The first 4 rows are patterns. Each new row is the sum of 2 different patterns, raised or lowered, with some noise. Before adding, each is slid sideways (what falls off one end comes back at the other) and multiplied by a number that may be negative. Names go in the order of the patterns.
Known rows, each followed by the names of its patterns:
[ -0.1   4.9  -6.9   0.8  -3.9 -23.6   1.7   9.4 -25.4  -8.8   4.0  34.8
 -13.0   3.6   4.9  -0.3   0.4  -0.7   2.0   3.0  -4.4 -24.1   8.6   4.2
 -23.4  -1.8   3.5  -0.8] => q_890
[  5.6   5.4   0.6   8.3  -4.4  -2.4 -19.6  18.2  21.4 -10.4 -19.3   7.0
   5.2   0.8  -4.2 -19.4  -4.8   7.8   8.5 -20.7  -0.4  23.9 -14.4   6.5
  -7.4  -6.1  10.4  -1.0] => q_555
[ 15.3  -5.9  26.5   1.0  -1.6  -3.7  14.7   8.8   9.6  11.2  -1.4  -6.4
 -33.3   5.8   0.4   1.5  -2.2   3.3  -5.8  34.8 -34.8   4.4  -0.5   0.1
  16.3 -11.1 -10.0   7.5] => q_824
[-12.7   1.9   7.0   6.6   2.9   5.3   6.2  10.7  10.1 -25.1  -2.3   1.7
  34.8 -20.6 -15.0   8.3  -4.8  17.8   6.0  -5.5  -4.0   3.1   0.7   5.0
  -3.5   0.8  12.9  -2.9] => q_882

New rows, each followed by the names of its patterns:
[  1.7  15.4   0.9  15.4  34.8  48.6  16.3  26.6  19.6  28.3  12.2  23.0
 -26.3  68.0  37.4  13.0   2.6  10.6  37.2  30.4   9.5 -10.8  21.3   5.6
  29.7   3.3  21.6  32.4] => q_555 q_824
[ 8.6 17.9 -5.8 10.6 18.8 17.3 23.5 12.3  1.0 35.5 17.5 -4.4 -4.7 33.9
  7.4  1.7  6.3  4.9  6.7  0.2 -1.2 12.4 48.9 10.1  6.0 -3.3 31.0 18.3] => q_890 q_882
[-21.8  19.0 -37.4 -12.5 -14.9  -0.7  -2.1 -35.0 -22.9  -2.0   5.7 -12.0
  16.5  -7.3  -6.3  -6.1 -23.5  -8.4  -5.6  31.7 -34.9 -32.7 -33.5  -9.1
   5.2  -7.5 -21.8 -16.4] => q_824 q_882
[-15.7 -24.4 -23.6 -27.9 -28.6 -16.7  -8.2  15.5 -29.1 -17.5  -6.8 -17.4
 -28.0 -17.3 -55.0  11.2 -28.2 -24.2 -26.9 -12.2  -2.1  -9.8 -59.4 -14.9
   2.7 -49.7 -13.3 -32.1] => q_824 q_882
[-19.8  -3.4  -7.0  -1.5 -19.4  13.5 -14.2  -4.4  -6.8 -17.7   0.1   0.0
  15.5  -5.2  -7.7  -0.8   2.5  11.1  -9.1 -41.7  32.4   8.5  -9.8  -5.5
 -17.7   6.2  16.1  -5.1] => q_555 q_824
[ 12.7  -8.2  -7.4  22.2   5.9  -8.5  12.7   1.2  21.9   6.2 -17.2   5.4
   9.0  10.3   2.8   7.4  14.3  17.7  28.0 -30.1  -9.8  14.2  48.5 -15.1
 -13.7  13.4   3.9  32.8] => q_555 q_882
[-63.1  12.6 -24.3 -26.8 -23.9  -9.1 -16.7 -12.4 -15.0 -20.3  -1.9 -56.0
 -20.9   2.2 -20.1 -22.4 -16.5 -25.3   2.3 -43.3 -19.1 -18.0   2.7  -9.3
 -38.3  -5.3  -8.4 -11.0] => q_890 q_824
[24.8 40.6 21.1 33.9 40.0 64.7 26.2 49.0 40.8 25.8 42.4 51.2 39.7 33.7
 34.7 18.9 41.6 40.0 10.0 26.2 64.2 43.6 37.9  7.0 53.8 53.9 29.1 23.7] => q_890 q_882
[ 21.4 -18.1 -23.7 -18.9 -11.3  12.7   5.5 -25.7  -9.8  16.7 -19.8   3.9
 -16.4 -10.2  13.7  -8.8 -10.0  -1.2  -2.5   7.7 -10.5  -7.5 -20.2  17.5
  20.1 -34.2 -25.7   4.8] => q_555 q_882
[-13.9 -19.7 -21.9  -9.6  -7.9   6.3 -32.5 -26.3   6.0   0.5 -28.9 -15.5
  -7.8  -7.2   5.8  -4.8 -16.8  -9.9  11.6 -38.4 -32.5   2.1  11.2 -26.9
 -26.3 -14.5 -17.6  -1.1] => q_555 q_882
[-11.1 -32.5 -12.3  -6.5 -19.2 -15.4  18.6 -12.0  -7.8 -42.6 -12.2   9.9
  -3.8 -24.9 -30.4  -7.4  28.3 -16.5  -6.3  -3.9 -11.7  -8.3  -7.1 -17.7
  -7.1  -1.7 -32.6  -3.6] => q_890 q_882
[ 27.6  12.9  15.3  14.4   0.3  38.9  23.0 -10.2  10.2  34.3  15.1   4.9
  32.1   5.4  21.6  19.2  -9.9  18.9  20.6  -9.3   6.4  12.2  48.8   4.0
  33.3  11.1   5.6  28.7] => q_890 q_555
[41.8 31.4 13.9 14.2 -9.9 20.2 27.3 18.7 22.9 37.7 12.0 45.9  1.8 28.7
 13.1 -6.0 41.8  8.2  9.1 26.9 30.4 14.9 40.4 15.4 16.6 32.5 23.3 23.3] => q_890 q_824
[-25.3 -17.2 -16.9 -13.7 -25.0 -24.1  -4.8 -18.9   4.7  -9.8  12.1 -48.9
  -4.9 -14.1  -5.9  -1.3 -19.2  -8.8  -9.2  -8.2 -13.3  15.7  -6.2 -10.6
 -11.4   3.1  -0.3   6.7] => q_824 q_882
[ -3.8 -22.4 -18.4   0.5 -12.3 -18.1 -29.7   1.9  10.5 -22.7 -40.7   0.5
   0.0 -13.0 -25.0 -37.6 -20.6  -9.7 -13.0 -41.4 -19.8  28.3 -25.1  -9.6
 -51.2  -0.4   6.3 -20.2] => q_555 q_882
[-36.8 -41.1 -32.3 -32.3 -34.9 -30.0 -28.0  -2.4 -52.0 -63.5 -15.6  -9.4
 -31.4 -34.9 -26.1 -22.7  -3.3 -16.3 -59.2 -40.7  -7.2   2.5 -69.9 -30.1
 -30.6 -29.1  -6.9 -37.0] => q_555 q_882
[-58.6  -5.2 -29.6 -32.8  -9.1 -17.8 -14.9 -17.6 -23.4 -10.3  -8.1 -31.6
 -41.1  11.7   1.1 -32.6 -37.0 -14.0 -18.1 -14.2 -26.9 -36.6  -8.4 -14.7
 -23.6 -23.6 -13.8   3.5] => q_890 q_555
[ -0.6  11.0 -11.1   7.3   0.8   4.4  -8.5   3.4  -1.4   4.2   1.4  -7.3
 -18.4 -35.9  21.1  -3.5  -6.3 -29.5  14.9  -0.4  20.8 -25.0 -11.4  -6.5
  -0.9  11.3 -13.7  -9.3] => q_824 q_882
[  9.5  11.8  -4.2 -16.4  -9.6  10.1  -0.8 -26.3   2.6  -5.3  -3.6  -8.1
  -8.7   1.4  -4.9  -9.8  -3.4  -8.9   6.9   2.6  -5.5 -20.8 -20.0  25.6
  -3.9 -20.1  -4.2 -10.2] => q_555 q_882
[-12.2 -12.0 -28.4  -5.2 -29.3   2.4  -6.3 -26.6 -15.2  21.6 -33.4  -1.7
  -1.9 -16.3   5.0 -16.1 -37.3  -1.5  10.3 -35.5   0.8  -3.1  24.4 -25.5
   5.8  -0.6  -1.9  -5.7] => q_890 q_824
[-24.4 -18.4  -9.1   8.4 -39.9 -14.4 -10.2 -33.8 -25.1  -9.3 -20.0   4.5
 -17.0 -11.4 -15.3 -28.1  -7.7  -7.3 -19.9 -33.5 -31.1 -32.5 -14.5 -36.8
 -13.4 -24.1 -26.9 -26.1] => q_890 q_824
[  9.9   4.4  10.3   8.5   9.3  22.6   0.5  -5.6  52.8  22.1   6.3 -45.1
  40.3  23.7  -2.8  15.4  -7.0   9.4  13.7  16.4  13.9  29.5   0.1  14.9
  27.7   1.3   5.2  24.1] => q_890 q_882
[-10.1 -10.9  11.3  13.0  13.1   0.7  -8.0   5.8  -1.0   0.6  -1.5  -2.7
  17.3   4.9   8.2 -10.0  -6.2  18.3  19.0   2.0   4.7   8.6  14.5  -3.4
   3.9  -2.6  26.3   5.0] => q_555 q_882
[ -9.3 -25.7 -34.7 -11.4  -1.7 -19.3 -31.9 -17.8 -18.4 -19.7 -38.5 -24.5
 -25.8  -7.7 -31.0 -15.1 -25.5 -26.2 -15.2 -18.2  -0.4 -21.8 -23.7   3.3
 -21.4 -25.0 -37.5  -9.8] => q_890 q_555
[-12.1  -8.4  -7.9  -8.3 -24.7  -0.7  17.8  14.3 -19.3 -19.4   2.3 -12.1
  13.3 -25.0  14.2 -14.6  -3.7  -5.9 -18.3  -0.3  -1.0  -6.3 -18.2 -13.6
 -25.1  -6.3  -0.3  -2.4] => q_824 q_882
[ 16.5  -3.9   3.8   4.3  -3.3  -5.7   9.4 -20.7   0.9  15.1   5.5 -22.4
  -2.5  -1.9  -2.3   5.3   9.1  33.7   6.9  14.2 -23.5   0.7   1.3  36.6
 -41.2  11.5   5.8  -5.8] => q_824 q_882
[ 21.1  18.4   3.8  24.8  15.6  15.2  23.2   4.1  14.1 -10.2  39.1  -4.0
  -2.2  21.1  29.7   2.8  34.2 -13.0  19.5  30.5  19.4  18.6  -3.2  21.8
  18.6   0.4  19.2  30.4] => q_555 q_824
[ 15.7  -8.2  24.4  47.5  -0.3 -19.2  35.5  14.7   1.9 -29.2   5.3  -1.4
   8.7  12.3  -9.4   6.9  19.6  -7.6  17.4  23.5  -4.7   8.8  27.5  14.1
   7.4   4.2  15.0   1.4] => q_890 q_555
[ -5.8 -26.2 -35.0 -19.1 -20.8 -18.8 -16.9 -31.0 -51.1 -23.1 -16.4 -10.4
 -40.4 -17.9 -27.8 -27.0 -15.9 -22.9 -22.1 -31.8 -20.8 -22.5 -20.9 -21.1
 -29.3 -14.0 -42.0 -22.6] => q_555 q_882
[ 27.4   7.3   3.0  37.9  15.5  14.5 -15.7  24.7  31.1  32.5  12.7  -2.9
  31.0  19.6  14.8  15.4  16.5   3.4  27.1  12.0   7.4  41.4  24.6   5.1
  33.9  15.0   6.8 -22.1] => q_890 q_882
[-10.2  -9.0  29.5  -7.4   8.0 -22.8  18.3   4.3   3.5 -10.7 -13.8  -1.8
   6.3  -1.7 -12.6  -4.2 -10.4   3.4   6.3  12.7   4.1  14.8  -0.9  -5.3
  -3.7   2.1 -28.6  18.4] => q_824 q_882
[ -4.8 -15.5 -12.5 -14.2 -16.1 -12.0 -14.9  -8.6   2.3  14.9 -14.3 -26.7
   5.5   7.9 -21.3 -22.9 -35.2  25.6 -15.6 -10.3 -27.5 -31.5   8.7   8.4
 -37.1 -26.4  14.3 -46.1] => q_555 q_824
[-14.5   4.6 -12.0 -35.5   1.3 -23.2  25.1 -34.9 -16.7 -13.4 -15.4  -0.4
 -21.9 -29.7  -0.9   3.3  -0.4  -3.3 -26.7  -8.8   1.6  -7.0  -6.3  -6.1
  -1.1   0.6 -12.6 -48.5] => q_555 q_824
[  1.7   8.9 -39.9   1.4   9.0  23.7 -24.3   9.4 -16.5  -3.1   5.0  -2.4
 -11.6  -7.0 -12.4 -31.7   8.8   7.5   3.7  -3.9   0.5  -1.3  -0.4   1.4
  -2.8 -30.8  21.7 -28.2] => q_890 q_824
[-12.9  -3.0  -7.4 -31.3 -25.2  -3.3   3.5 -18.2 -18.1  -6.6  -3.4  -3.8
  -4.4  -9.6 -21.6   1.0 -15.7 -33.3  -3.8 -20.8  -9.3 -13.0   1.4  -7.8
 -20.1 -42.5  -0.1 -10.5] => q_555 q_882
[  0.7  13.8  11.9  14.7   5.1  -0.2  -6.4 -49.5   7.5   9.4 -23.1  -8.6
  10.4  30.6  20.9 -27.2   9.0  -1.7   1.1  16.3  -5.9  -3.6   3.7  -6.8
   1.2  29.9 -17.8   0.3] => q_890 q_824
[-22.3 -23.9 -28.2 -35.1  26.6 -29.0 -30.9 -14.1 -30.4  -8.8 -15.2 -39.9
 -35.1  -8.9 -32.2 -34.7 -20.7  -0.9 -41.9 -23.4 -28.4 -30.3 -13.6 -14.7
  11.0 -20.1 -23.1 -15.4] => q_555 q_824
[ 10.5  14.8   7.0  19.2  11.3  16.2 -27.9  13.1  41.2 -13.5   3.4   5.4
  -4.0  31.1  26.6  -4.4  28.9  11.0   6.3   9.7  17.5  14.3  27.6  16.5
  -4.7   3.5 -18.1  14.3] => q_824 q_882
[-11.0  -7.0  -0.1   1.2 -13.9 -21.1  -7.9 -15.6   3.3  34.8 -22.8 -28.5
  -5.9   8.2  -4.1  -4.3 -23.3 -14.7 -10.6 -28.1 -27.8 -12.6  16.7 -25.4
  -2.3 -21.2  10.1 -32.5] => q_555 q_824
[-28.2   0.2   2.7  47.3 -34.7 -32.8  14.8   8.3  11.9   2.0  -5.7  -0.3
  15.6   2.0  -4.5 -11.4  13.8  14.2 -20.2  -5.2  -2.2  11.8  10.1  -6.5
   4.6   1.5   6.4  11.5] => q_555 q_882
[ 26.6   3.8  16.5  11.3  29.6 -12.6  10.9   4.4  11.3  16.5  10.5   7.5
  31.9   9.2 -12.3  36.8  26.9   4.1   8.7  19.7  22.6  33.0  24.9   2.9
  -2.1   6.4  18.0  -8.9] => q_555 q_824
[ 28.1   9.9  -2.2  -1.1  25.6   4.8 -17.9  15.6  27.3  17.7  16.5 -31.7
  30.5  16.6  -1.9  15.2 -15.2   8.0  19.1  33.6 -10.3 -13.1  17.4  32.1
   1.0  -4.4  15.1  30.4] => q_555 q_882
[ 16.9   1.2  17.4  11.0  17.3   1.8   4.0   8.9  -1.0  17.0  27.8  39.6
   0.5  14.2  17.2  24.0  10.8  22.5 -10.2  53.1  16.4  -3.0  12.4  -2.4
  49.9  10.0  -6.5   6.6] => q_824 q_882
[ -4.1  -4.5  17.3 -14.2 -19.6   1.0  13.9   7.4 -46.4 -10.5  -3.1  -4.4
  -6.2 -15.2 -25.3 -13.0  -5.1   5.0  -2.2 -16.6   7.8  -0.7  -0.6 -15.3
 -12.9   2.8 -16.2   2.0] => q_890 q_555
[32.0 12.1 25.4 38.7 31.7 36.9 36.2 33.0 45.2 31.8  6.4 12.1 44.8 70.8
 -2.2  2.9 41.3 25.0 44.6 29.9  8.3 20.4 34.3 33.2 18.3 24.0 44.7 27.5] => q_555 q_882
[-19.8 -18.6 -18.7 -14.8 -22.3 -13.1 -10.8  23.1 -37.9 -34.9  17.8   5.3
 -21.8 -19.3 -15.5 -13.3   7.7 -10.3 -17.2   0.7  -3.7 -21.1  -7.7   9.7
 -19.5 -38.9   5.0 -24.8] => q_890 q_555
[ 11.9 -19.7 -18.7 -60.9  17.2  14.7 -33.5 -34.1 -23.0 -16.4 -12.5 -17.0
 -40.8 -24.2 -12.6  -1.4 -35.1 -27.0   9.1 -19.5 -11.6 -33.7 -29.5  -9.2
 -22.2 -17.3 -19.6 -24.7] => q_555 q_882
[ -0.9   0.3  20.0   2.9 -17.3 -16.8  32.8 -11.3 -16.4  12.0   2.0   2.4
  -1.9 -12.4   1.8  27.6  -2.1 -16.5  21.0  14.6 -14.9   6.4  -3.6  -9.0
  15.0   2.8   9.8  27.5] => q_890 q_555
[  0.7  17.9   9.2  18.0  11.7 -10.8  14.0  27.3  -5.2 -15.3  18.3  43.8
  28.0   1.2   8.3  17.0   7.2  23.5  17.4   9.4   5.1  -9.1  21.2  21.0
 -13.5  10.5  24.1   7.1] => q_890 q_882
[ -2.5 -16.1 -44.7  23.5  -4.3  -9.6 -32.3   9.8   5.1 -15.5  -4.8 -15.7
  13.2  -6.9  -7.8  10.3  -3.4 -13.8  -2.1  -3.6 -23.4   3.7   4.1  -4.5
   9.0 -11.5 -14.5  15.2] => q_890 q_882
[-22.4 -28.3   0.9  16.5 -46.5 -32.3   5.1   6.6 -19.0  -8.6 -14.3  -2.8
   5.7 -23.8 -14.9 -12.6 -13.0 -18.2 -27.9  31.1 -27.5  -2.4   0.6 -19.2
  -8.6 -15.7 -13.8  -9.0] => q_890 q_555
[54.5  7.8 10.0 34.5 26.1 36.7 35.1 14.9  2.6 31.9 34.8 10.3 10.9 30.3
 68.1 15.8 17.4 33.8 33.1 35.4 27.5 33.3 32.2 31.8 18.2  9.7 27.7  9.9] => q_890 q_882
[-15.8 -10.5  17.3   2.3  13.8   4.3  -9.1 -13.1  21.6  -1.7 -20.8  29.7
  -6.9  -4.8  32.6  -4.6  -1.4 -36.1   5.0  -4.8 -14.3   7.1  -0.5  17.9
 -18.6 -22.9  13.4  36.3] => q_890 q_555
[ -6.9  16.1  -9.8  11.4  11.8 -10.3  -7.9   1.2  25.3 -17.1  -5.4  20.6
  25.9  13.6   8.0  -3.2   3.2   2.3   9.5 -17.2  28.5   2.6  15.5   0.7
 -17.9  17.4  19.9   7.1] => q_824 q_882
[-12.4  19.7 -35.0 -29.5 -27.3 -17.4 -14.2 -13.6 -59.8  -0.6 -13.1 -24.1
 -39.1 -28.4 -20.0  -8.2 -30.1 -43.7 -16.6 -50.8 -28.0 -22.7 -26.9 -33.8
 -28.9 -20.4 -47.3 -38.9] => q_555 q_824
[31.0 14.7 21.3 22.3 21.9 25.6  3.7 58.9 25.2  6.5 22.4 34.2 23.2 32.4
  4.8 44.8 22.7 25.1  1.9 17.9 42.4 10.8 11.0 17.4 63.5 -6.3 36.0 30.8] => q_890 q_824
[-11.4  -4.1 -25.9 -30.3 -11.2  -4.7 -24.9 -21.7   4.5  -7.9  -3.1 -34.4
  -2.9  -9.4  -4.0 -10.2 -39.0 -10.8 -12.1  -6.0 -11.2 -21.2 -16.4 -14.1
 -13.8 -17.1 -17.2   1.0] => q_555 q_882
[ 12.8  36.8 -35.8  17.9  11.7  13.2   5.7  12.5   8.7  47.8 -25.4  -6.6
  19.0  14.3   5.3  -0.9   3.6  16.1  28.7  12.5  35.6  13.9   7.3 -17.9
  25.5  29.5  -0.4  16.6] => q_890 q_824
[-13.2   3.1 -31.6   7.0  -2.5  -4.9  -1.4  -6.0 -12.4   2.0 -11.5  18.3
 -16.3 -24.7  13.8  -6.2 -13.3  -3.5 -12.2 -13.0  19.6   4.8 -25.4  -7.3
  30.1 -12.1  12.2  -3.6] => q_555 q_824
[-10.1  -8.3   1.3  27.6  -7.3 -12.5  -7.7   7.9  15.4   7.6   4.0 -10.1
   6.5 -32.0 -16.2   4.9 -10.8  -3.4   3.2 -18.2  21.5 -34.5  -3.1  -6.1
 -11.1  11.8 -12.0  -1.9] => q_555 q_824
[ 12.9   5.8   8.9  33.4  19.2   9.0 -28.6  40.3  27.6  -7.7  19.6   4.4
  14.4  24.7  20.1   9.5  13.8  10.3   0.9  17.0  12.8  -2.1  22.0  18.9
  35.3  -3.1  14.6  13.4] => q_890 q_882
[-33.9  -2.8 -17.8   4.2 -12.1 -15.6 -39.7  12.7 -17.2  -7.4 -20.9 -25.5
   3.0  -9.3 -27.1 -23.0  -2.7 -27.3 -10.1  -7.0  -6.7 -14.1 -11.7 -47.4
 -23.2 -17.7  24.1  -7.8] => q_824 q_882
[-25.3 -12.4 -33.4 -19.0  -7.7  -8.5  -2.6 -36.0 -37.6  -9.2   7.9 -17.6
   7.5 -16.8 -10.0   6.8  -5.1 -20.7 -20.1 -15.3  12.7 -38.9   3.3 -20.5
 -16.5   2.2 -14.7 -15.4] => q_555 q_824
[ 12.5  -4.0  -1.3  20.3  19.6  -6.3  18.1  21.9   4.2 -16.4  23.8   5.8
  18.4  13.3  -4.0  -2.1 -30.4   3.8   4.1  -4.5   4.1   7.3  16.0  18.1
 -38.2  14.1  16.9  -3.7] => q_555 q_824
